All rows are made from the same 7 directions, up to rounding. Whole rows:
In the rows, zero is written as 128.
[[114 124 132 131 129 129 114 155 143 128 137 142 125 143]
 [122 132 121 134 122 125 133 129 114 122 132 109 138 112]
 [149 157 165  95 151 128 137  59 162 118 115 107  56 150]
 [103 118 142 122 117 123 120 120 143 120 144 128 108 147]
 [119 131 134 122 127 125 128 123 137 119 136 118 119 131]
 [118 169 155 134 135 136 131  76 132 106 107  79  64 142]
 [138 137 128 130 134 124 125 150 115 148 128 122 131 114]
 [124 136 121 118 144 118 132 171 149 117 168 148 142  91]
 [133 156 142 121 139 131 122 129 133 128 110  74 106 151]]

Rows cut short, each followed by the rest of it:
[150 159 135 150 135 138 124 119  91 156  84]	[ 95 107 128]
[107 125 149 149 114 130 110 114 118 145 121]	[147  86 147]
[143 123 114 130 128 143 141  95 129 109  98]	[123 145 144]
[137 157 145 108 152 121 123 150 149 134 139]	[104 103 126]
[142 156 127 132 135 124 137 128 102 135 120]	[ 86 126  98]
[111 134 143 132 134 121 112 158 142 139 153]	[156 101 122]
[137 110 103 138 105 131 133 131  85 140 101]	[ 85 182 135]
[103 151 126 147 133 132 134 126 136  93 144]	[132 111  99]
[128 142 126 131 137 125 127 152 128 128 138]	[124 130 110]
[138  98 139 101 128 121 114 142 153 154 136]	[159 130 164]
[105 134 144 133 129 127 108 156 143 131 139]	[129 104 149]
[105 133 141 136 123 137 138  62 147  88 128]	[146  83 133]
[144 137 133 114 141 133 128 125 143 127 113]	[110 124 150]
[107 114 117 146 104 129 137 101 107 110 132]	[131 139 112]
[146 130 128 126 139 128 128 137 127 144 124]	[146 128 120]
[103  70 135 127  94 128 116  97 136 133 133]	[181 127 173]
[162 150 134 123 150 138 137 101 133 132  98]	[125 108 131]
[131 137 127 164 129 139 111 156  99 158 100]	[143 123 131]
[127 115 114 125 126 126 135 138 133 120 143]	[150 153 112]
[141 116 124 108 124 117 127 146 120 149 134]	[107 154 130]
[127 118 119 108 131 128 140 118 155  98 141]	[129 146 133]
[104 116 120 147 112 130 119 149 118 125 133]	[133 144 133]
[117 137 122 110 131 126 147 105 152  80 147]	[ 98 133 117]
[111 125 141 118 119 122 114 139 134 134 134]	[ 97 119 158]
[125 129 129 150 126 132 123 128 112 140 123]	[158 116 115]
[138 137 129 111 132 108 136 144 114 145 155]	[108 134  86]
[133 142 117 146 136 142 144  98 126 101 112]	[141 124 109]
[ 98 146 128 154 128 139 125 128 136  95 129]	[127 110 128]
[149 155 133 124 164 133 140 120 157 113 136]	[174  99  95]
[133 159 146 126 155 132 116 152 153 131 127]	[128  93 138]
[105 129 130 143 122 124 117 157 122 131 145]	[136 124 118]
[137 158 129 112 149 128 142 121 148 101 132]	[ 92 120 116]
[ 92 123 132 153 111 134  98 172 120 136 122]	[111 130 168]
[111 117 119 139 114 129 128 130 120 118 133]	[128 143 126]
[160 134 121 114 144 138 150  86 142 109 107]	[131 132 127]
[142 121 122 102 130 126 148  95 143 106 131]	[113 142 127]
[132 139 116 127 134 132 147 108 132  98 129]	[117 137 107]
[130 164 155 161 148 134 120 111 120 148 120]	[184  50  97]
[127 127 134 134 134 129 119 141 136 139 131]	[161 114 130]
[148 168 136  96 153 114 139 142 137 125 141]	[ 59 121 105]
[131 147 116 165 124 136 135 122  84 133 107]	[120 130  93]
[101 135  97 169 115 141 132 151 103  96 121]	[108 168 109]
[145 120 124 120 130 126 126 140 123 146 121]	[128 144 134]
[129 136 132 141 138 140 122 125 137 125 113]	[151 110 140]
[133 115 120 147 103 118 136 111  67 161 124]	[128 141  88]
